Each cloud of rows lies close to a flat space through zero, with a little noise off it, and is much wider in some directions of that space than in others. After each cloud: how many dimensions does that space have?

0.1	-34.6	-19.4	-8.5	27.6	-31.3	22.1	-16.0	0.3	-12.9	18.0	-23.6	-18.0	3.8	10.3	-24.1	-28.1
0.9	19.9	11.3	-6.9	-12.4	18.0	-17.0	6.1	1.6	7.9	-11.7	11.5	8.4	5.0	-5.4	9.6	13.5
-4.0	2.2	5.1	0.5	3.4	4.5	10.2	-3.5	-4.1	6.4	-1.6	-10.7	-2.0	-2.4	-2.0	8.6	10.2
4.6	-9.2	-9.8	-6.5	1.6	-9.9	-0.8	-3.3	-0.3	-3.4	7.9	-7.6	-8.1	4.0	6.8	-14.7	-14.5
5.1	37.9	29.3	22.9	-23.5	32.7	-22.4	25.2	-3.5	23.8	-31.5	30.5	14.0	-24.9	-20.5	46.0	44.2
-21.2	-24.2	-22.0	-25.1	9.2	-28.8	12.8	-20.3	-4.3	-21.5	25.9	-22.9	1.9	25.9	21.6	-42.5	-46.7
8.6	14.2	12.9	10.0	-0.8	20.2	-8.6	10.4	4.3	6.3	-11.6	10.6	2.7	-13.4	-4.9	21.2	20.2
-2.0	28.0	21.5	6.3	-21.0	13.2	-20.9	9.6	-1.9	9.4	-6.8	10.2	10.6	8.2	-6.9	10.8	18.2
20.9	22.6	23.3	35.0	7.9	26.5	-6.9	35.5	6.1	34.5	-19.1	27.7	-10.4	-44.8	-31.3	35.4	46.8
5.4	5.8	-3.8	3.7	4.0	0.4	5.2	0.0	-2.7	2.6	0.6	-3.6	0.1	-8.3	-1.7	2.5	2.0
-10.4	11.9	4.2	-15.8	-23.3	-1.2	-18.1	-6.6	-6.4	-17.2	0.8	2.1	23.5	32.4	9.6	-3.5	-0.3
-5.3	18.4	8.0	-3.4	-14.5	0.6	-4.5	10.2	-2.8	5.9	-1.9	4.2	1.3	7.8	-6.0	13.3	8.3
6.5	-34.9	-15.7	2.7	34.0	-24.3	29.6	0.4	3.2	-4.1	11.3	-29.4	-21.3	-12.0	13.0	-19.3	-30.2
-11.9	-58.0	-28.8	-33.1	31.5	-49.2	34.9	-32.7	-4.1	-27.9	32.0	-39.7	-17.0	17.2	29.9	-53.2	-62.3
-16.8	24.6	11.8	-19.4	-37.8	7.9	-27.8	-7.0	-8.4	-14.7	1.6	12.2	27.2	44.2	8.5	0.3	-9.1
6.2	17.5	9.1	7.6	-1.4	12.4	-5.0	12.3	2.0	3.6	-10.9	9.5	-2.8	-10.5	-10.0	17.7	18.7
10.0	-38.1	-35.3	-0.2	47.2	-30.0	34.6	-6.3	-1.0	3.5	7.9	-13.9	-25.5	-19.2	5.8	-14.3	-23.4
-19.4	-43.3	-38.2	-36.4	25.6	-36.3	20.7	-35.9	2.4	-34.4	33.3	-28.8	-8.3	24.0	28.4	-58.4	-57.0
14.7	1.9	7.4	21.8	21.9	8.8	3.3	18.3	7.2	14.3	-13.2	10.3	-16.5	-35.6	-14.8	26.5	26.9
-30.7	21.5	12.1	-27.1	-50.3	15.5	-42.8	-17.7	-3.7	-24.6	4.5	5.1	35.2	60.1	16.5	-11.1	-5.1
-12.4	-9.5	-11.9	-13.8	2.0	-20.1	9.7	-16.4	4.4	-9.0	17.4	-10.4	2.6	12.6	5.2	-26.1	-20.9
-11.5	-7.1	-19.4	-16.5	-5.7	-8.1	2.6	-19.9	-5.5	-12.3	11.9	-12.3	3.6	26.2	13.5	-20.8	-28.7
-7.1	29.6	16.7	5.0	-32.2	16.8	-22.4	7.8	-6.2	5.7	-7.7	18.2	14.6	12.5	-8.0	22.1	23.3

2

0.5	-2.5	-2.1	-9.3	2.2	-56.3	5.4	26.0	19.4	-34.9	29.0	-21.7	25.4	10.0	5.3	-33.8	15.2
-8.6	10.6	32.1	-22.0	-24.1	2.4	-21.4	77.9	-1.7	-14.2	15.2	-15.1	33.4	-37.6	-28.8	38.3	16.2
10.2	-15.4	12.7	-11.5	13.5	-22.0	4.2	0.8	49.5	-24.6	-21.2	-11.6	28.6	10.7	1.7	-12.8	19.4
-10.6	-2.7	34.7	-24.1	-9.2	-26.6	-13.6	36.8	-0.8	-14.8	22.0	-3.0	32.9	-4.6	15.1	-3.6	-1.2
-1.6	-11.3	5.8	-7.6	52.3	35.0	-6.0	0.9	1.3	-10.2	28.1	53.7	42.9	-26.4	-17.5	87.4	48.4
11.6	-1.8	10.3	37.5	27.5	35.1	5.0	-64.9	17.1	15.8	-36.9	43.3	-12.6	16.1	13.5	9.9	-6.8
9.7	28.4	-8.5	8.2	20.0	-15.5	17.8	15.9	-9.7	-37.4	4.4	18.0	-41.4	1.1	0.3	36.9	-14.3
2.8	6.5	22.8	6.2	28.2	24.7	-3.2	-20.6	-18.9	-6.4	-44.8	56.0	-21.8	16.3	-17.6	50.4	-30.6
2.9	6.1	30.9	-1.1	-24.2	24.4	-3.1	-2.7	-0.9	24.3	-34.4	6.6	-6.4	-18.5	12.3	5.6	-11.4
-8.0	-1.3	13.3	-14.0	-22.0	10.0	-22.1	51.1	27.1	-23.8	-19.8	-47.4	8.1	-11.7	-10.5	12.7	-2.9
3.1	-8.4	-7.6	1.5	-21.5	24.6	23.1	37.0	30.5	58.0	34.4	-47.4	28.5	-43.6	28.4	-51.5	38.9
-7.5	23.5	27.4	16.0	28.9	-20.5	-12.1	-25.7	-67.6	-32.0	-4.9	81.5	-29.5	38.7	-5.3	33.9	-60.9
-10.4	30.1	6.9	4.8	-29.2	-71.5	14.7	65.6	-10.9	-14.5	25.1	-18.7	-7.2	-13.2	-7.4	-34.9	1.8
-16.7	1.7	12.1	-37.4	-52.0	20.1	-21.5	43.1	-15.6	28.4	21.4	-37.8	4.0	-38.6	-6.1	26.4	5.1
-30.5	16.5	-39.8	36.2	4.4	-15.5	32.9	-39.2	-25.4	59.8	-15.6	12.7	-87.7	14.5	21.3	-25.0	-25.1
1.4	-2.1	-52.2	-9.9	-16.2	-39.2	16.3	13.2	9.0	-12.5	35.2	-64.6	-25.2	12.6	17.7	-56.3	-2.4
-1.5	34.7	3.0	16.5	-17.0	0.7	16.6	43.5	6.1	10.4	10.6	-12.6	-38.9	-26.5	-3.8	21.2	-1.1
19.9	12.4	2.0	18.1	-8.7	-6.1	11.3	-57.3	-34.4	18.6	3.8	39.6	-9.4	7.6	6.2	-19.8	-8.7
-1.8	21.0	-13.8	15.3	29.0	-48.6	17.0	14.5	-8.6	-46.5	19.9	27.7	-17.0	0.5	-8.8	25.8	12.8
-1.5	-9.8	-10.3	7.2	-13.1	-19.4	11.7	-45.0	11.8	37.4	-23.9	-28.0	-37.0	63.1	17.1	-86.9	-52.0
8.4	-32.2	-10.0	-27.6	16.2	20.8	10.4	18.3	44.0	11.1	-1.5	-28.5	47.5	-19.7	6.5	-11.6	42.7
6.6	8.0	1.3	-5.1	2.5	-37.0	-8.9	-11.0	-24.6	-42.9	0.2	27.0	3.6	10.1	-26.7	20.7	0.4
31.2	-2.8	13.3	-59.7	-27.1	-38.6	-7.0	61.4	23.6	-70.3	56.3	-45.4	64.6	-37.6	7.9	12.0	45.1

12

-11.6	7.8	35.7	25.7	16.5	1.6	-20.2	36.9	-9.8	-5.3	0.1	29.9	-6.0	0.7	-29.4	34.1	0.8
-25.7	-31.0	6.4	-0.6	15.6	-12.1	-23.4	-13.2	-16.7	-22.4	-10.3	7.5	24.9	-10.3	-26.0	17.1	-1.2
21.4	-8.4	-0.2	11.1	-22.4	-0.1	30.2	12.3	8.1	12.3	2.2	8.2	6.8	9.3	5.9	26.9	7.4
-15.4	9.8	-44.0	-10.2	13.2	-3.6	-21.2	3.1	-13.6	26.1	13.8	1.2	30.4	0.0	-26.2	-19.8	4.0
6.5	33.1	4.7	-9.3	-11.2	-1.3	-24.3	50.5	-24.2	-6.5	49.5	32.9	-19.3	-25.2	18.4	-8.9	-29.3
7.0	17.4	-1.1	2.3	6.0	6.0	5.4	3.6	-5.6	9.3	0.6	1.7	-6.0	5.2	14.2	5.4	3.2
-5.5	13.4	-6.0	-8.0	-5.0	17.8	14.7	1.4	3.6	15.8	-1.3	-16.7	-20.3	1.7	3.7	-7.0	4.8
12.7	33.9	-11.3	-3.3	-11.6	1.8	1.5	45.2	-35.4	36.4	24.5	-5.2	4.3	12.6	-14.3	22.5	21.1
-3.3	24.9	-17.0	-4.7	-39.7	16.3	-10.4	18.8	-15.6	34.5	9.9	-25.9	14.8	35.4	-13.3	-13.5	-1.1
-33.8	-18.5	2.0	12.5	-2.2	1.9	-30.2	21.9	-4.3	-4.4	29.3	19.7	25.9	16.2	-2.5	-33.9	-34.3
6.7	-13.7	55.6	38.1	18.5	-17.3	-5.9	-23.8	13.8	-31.8	-10.2	33.1	7.9	-52.8	-11.3	24.1	22.2
18.4	20.8	12.6	-9.4	-22.1	-1.0	-19.7	36.1	-11.8	-11.7	35.9	-1.2	-14.3	25.8	9.5	-27.7	-9.0
19.6	0.8	9.1	1.9	-49.8	-23.0	10.3	57.2	-18.5	28.3	29.7	-12.1	3.3	4.2	-7.4	9.8	2.4
54.7	13.9	-9.0	-6.5	-26.8	-12.0	32.3	24.6	10.5	24.6	-24.4	-48.2	-1.9	15.0	-22.5	26.8	12.6
4.7	-18.0	-24.5	-5.3	21.5	-22.6	-0.2	0.7	4.3	2.1	-2.1	-12.8	23.0	-12.9	1.9	-18.0	-23.0
27.0	-6.8	37.7	21.2	-8.8	9.9	44.5	-19.3	17.9	-2.9	-24.8	-25.3	-4.6	-22.7	-8.1	37.4	36.8
-15.7	-5.1	1.7	3.2	-33.9	18.5	-13.9	5.7	5.2	-3.0	10.3	5.4	6.9	41.1	-1.4	-19.0	-16.1
0.8	-21.7	12.0	10.0	-26.2	-17.5	-27.9	13.1	9.9	-19.3	39.1	3.9	34.2	-5.9	-10.4	-54.5	-24.4
6.5	25.4	58.5	19.5	22.4	-2.3	-10.6	4.7	3.8	-17.5	-0.4	-3.9	-32.7	-35.9	-2.4	-5.3	14.2
32.0	6.0	4.1	-3.3	-15.3	-10.5	0.5	15.1	-3.5	-10.0	9.2	-13.7	5.6	15.6	18.3	-7.9	-17.1
-6.1	-4.1	-9.0	20.8	38.8	-13.3	19.1	3.9	6.7	31.7	-25.8	23.8	3.2	-25.3	-30.4	50.5	29.5
7.9	-4.5	21.2	8.5	5.6	-3.3	22.8	-30.8	4.4	-2.6	-16.9	-18.2	-4.0	-40.5	9.9	13.5	20.7
-21.4	1.8	12.4	-2.9	-12.4	10.6	-31.1	29.9	-14.5	-23.3	44.0	40.8	-5.8	-5.7	2.5	-16.0	-25.2

13

-1.7	19.3	16.1	-13.0	-1.8	14.8	-4.8	-35.8	-6.5	-14.1	12.0	-16.4	6.8	-4.0	10.3	6.3	-19.5
5.9	22.6	1.3	-10.4	-16.5	-10.2	20.4	-12.4	19.7	-6.6	18.1	-4.8	-21.2	18.7	-22.8	7.9	-12.7
-30.2	18.5	-12.9	28.5	-17.9	-26.1	13.4	52.7	13.1	39.9	-11.0	7.2	-63.7	9.1	0.2	-14.8	23.8
33.3	-20.0	0.5	2.5	-11.0	-8.8	-10.0	14.9	1.4	4.1	12.4	-1.6	37.6	11.5	-6.5	5.1	13.8
12.1	6.0	10.6	5.0	-11.1	-7.1	4.7	-2.4	3.9	0.9	-2.5	-6.9	-21.4	-2.4	7.3	13.7	1.3
9.5	47.9	-29.1	-10.1	5.3	-12.9	-13.2	-39.3	16.3	-9.4	10.9	-2.7	4.6	-11.5	-1.0	33.2	-35.7
27.8	-26.0	-4.1	13.9	10.2	15.4	-2.9	-17.2	-11.4	4.7	-11.5	3.1	3.0	-2.1	19.9	-3.6	-0.3
28.7	-23.9	22.6	1.4	-20.0	-7.0	5.1	5.0	-2.4	8.4	1.6	-18.6	4.3	4.6	3.0	14.8	16.5
-15.4	-4.4	-5.8	-21.3	6.5	4.2	24.9	-20.9	-0.1	-8.1	3.8	5.0	-6.8	17.5	-22.2	7.6	-18.7
-7.8	0.9	-30.5	-12.2	10.1	0.5	14.2	-30.1	-1.1	11.2	0.9	-10.3	-6.0	-12.3	8.3	21.2	-21.7
17.3	-10.4	4.3	14.5	-11.3	-6.9	18.5	14.7	-9.6	12.9	-2.9	11.9	-22.9	34.5	0.7	13.7	4.1
-6.7	-19.8	-17.8	-13.5	12.5	4.4	1.6	-28.8	-13.5	1.8	0.1	2.1	36.9	8.9	-13.1	9.0	-12.8
-14.4	12.6	-12.3	8.7	15.5	-7.0	-21.5	18.8	0.9	-4.1	-6.8	16.5	15.0	-15.4	4.3	-0.6	2.2
-6.2	-43.5	13.3	-21.0	5.3	2.7	4.2	-22.0	-5.8	-4.0	-26.1	4.7	26.5	1.3	-38.0	-14.1	12.0
45.9	0.3	-15.7	43.0	-0.5	-5.8	-3.0	44.4	14.1	10.1	5.3	10.6	-46.8	-1.1	43.7	-3.4	11.0
8.0	25.0	-17.9	10.8	5.6	-3.3	-20.2	-5.4	4.3	1.6	2.8	2.6	8.7	-8.5	12.5	8.1	-10.1
15.2	-4.5	10.2	-1.0	6.1	-7.3	-18.7	-10.2	-9.7	-13.3	-20.9	11.9	22.8	-10.4	-0.1	27.8	-0.8
57.7	15.0	4.1	2.2	3.0	-0.4	2.3	26.5	28.5	-45.9	45.0	1.4	-13.4	-1.5	19.9	9.9	-15.0
30.8	-21.4	-23.3	-0.3	13.2	-10.8	22.7	19.0	6.3	-8.5	-1.0	14.9	-20.6	-0.8	10.9	44.2	-9.8
-14.8	11.4	17.9	12.6	1.9	5.9	-15.3	11.6	-22.8	-1.0	-16.2	11.6	0.6	1.8	14.0	8.1	5.1
-16.1	-32.5	-3.3	3.4	5.1	5.2	3.0	3.6	-17.5	22.3	-23.4	-1.1	7.6	-5.6	3.2	-5.0	16.7
-13.7	24.1	-5.3	1.0	-6.8	-7.1	0.6	23.8	9.7	6.8	14.3	-9.9	-16.7	-9.8	10.3	-0.2	2.5
15.4	21.5	-5.3	17.7	-0.6	-14.3	-25.5	7.6	-11.3	4.0	-6.4	17.6	27.2	12.6	1.7	27.9	-2.9

10

-7.9	8.5	-14.8	3.4	-2.5	10.6	-0.9	-2.7	-11.4	-27.2	1.8	-10.2	-13.7	-10.3	-25.2	16.9	10.9
-12.0	14.7	-8.5	5.6	7.8	15.5	19.3	7.1	6.3	0.1	-8.3	-28.4	14.0	0.6	-1.6	5.6	-14.3
11.9	-9.5	10.4	-2.2	-15.3	-8.8	0.6	0.9	-4.0	20.7	-17.6	13.6	0.5	0.8	9.3	-9.8	-2.6
5.0	-2.1	0.3	5.7	1.8	-4.0	-3.0	-7.5	8.1	11.0	16.6	4.4	8.9	-0.4	3.6	-7.1	2.8
26.6	5.8	30.6	21.6	-29.6	19.3	-3.0	7.4	30.5	-3.7	-12.2	2.4	18.6	-10.0	0.9	-18.1	-15.9
4.2	23.8	1.9	27.9	4.4	13.1	13.7	-1.9	41.1	-2.1	-0.6	-19.1	36.1	-0.6	3.0	-8.7	-21.7
-3.7	25.0	-16.9	7.7	0.1	-3.1	1.6	-11.1	-2.4	-21.7	-11.8	-0.2	-3.7	-2.1	-19.8	13.3	8.6
-17.6	-8.0	-14.1	5.1	19.1	12.8	2.0	15.8	-4.2	-23.1	4.0	-19.0	-6.7	-7.5	-3.8	15.7	-8.6
-8.9	-6.0	-2.8	1.1	4.5	16.1	-17.8	6.1	6.8	-57.3	13.4	-5.0	-9.1	-16.4	-7.9	6.4	3.5
-2.8	-7.4	-17.7	-17.3	-0.3	-27.0	-20.1	-15.9	-14.7	-10.1	-1.2	21.5	-13.1	-7.6	7.9	3.4	17.2
4.7	16.8	-11.9	-19.1	-7.9	-34.3	-3.6	-22.7	-4.8	29.4	-16.0	10.4	4.1	8.5	13.0	1.4	2.2
-8.1	0.5	-13.7	1.2	4.8	-3.0	17.5	5.1	-21.1	18.5	-20.2	-7.9	-8.5	3.9	-8.2	12.0	-0.7
12.8	-39.3	22.3	-26.9	-25.9	-24.9	0.8	-7.6	-6.2	43.1	-11.4	25.3	3.7	5.0	29.0	-33.0	2.7
4.6	20.8	-5.4	20.5	-3.8	17.0	-1.0	4.3	3.3	-14.4	-6.8	-5.0	6.8	-12.8	-10.5	6.1	0.2
-1.7	16.0	-11.8	-9.2	0.0	-13.3	-6.9	-3.3	-13.4	-7.1	-20.5	3.4	-15.9	4.1	-6.5	19.4	1.0
-1.6	-2.0	4.4	20.3	5.8	24.3	-0.4	18.1	15.6	-27.0	0.1	-13.5	5.9	-12.8	-1.8	2.7	-14.8
-22.7	-19.1	-5.4	-9.2	25.0	5.1	-1.4	12.7	-3.7	-35.6	10.9	-8.3	-13.3	1.5	1.1	6.3	-1.3
17.2	-2.7	11.1	16.2	-27.2	3.3	8.4	-3.4	15.1	14.5	-15.5	-1.8	11.2	-6.0	-5.7	-10.7	-9.5
10.0	13.5	-4.2	-14.1	-15.3	-21.6	3.6	-15.8	-12.8	44.5	-11.9	8.1	2.5	8.7	5.5	-0.6	5.2
-14.5	22.5	-11.2	-12.3	7.4	12.8	7.9	-6.8	-10.6	-17.7	12.1	-18.5	-5.0	4.4	-19.4	13.3	12.8
-19.8	1.3	-8.6	-30.1	18.7	-6.7	-12.1	1.7	-5.1	-28.6	7.6	-6.5	-9.2	4.8	14.3	8.9	0.1
-17.0	30.6	-10.9	-3.4	18.2	15.9	13.9	7.5	6.2	-12.7	-2.4	-33.6	9.4	6.6	-2.9	16.0	-13.8
-14.1	-7.8	-0.6	-19.4	20.7	4.2	-16.7	12.9	8.1	-25.8	19.5	-14.2	-3.9	-1.5	19.8	8.3	-13.3

10
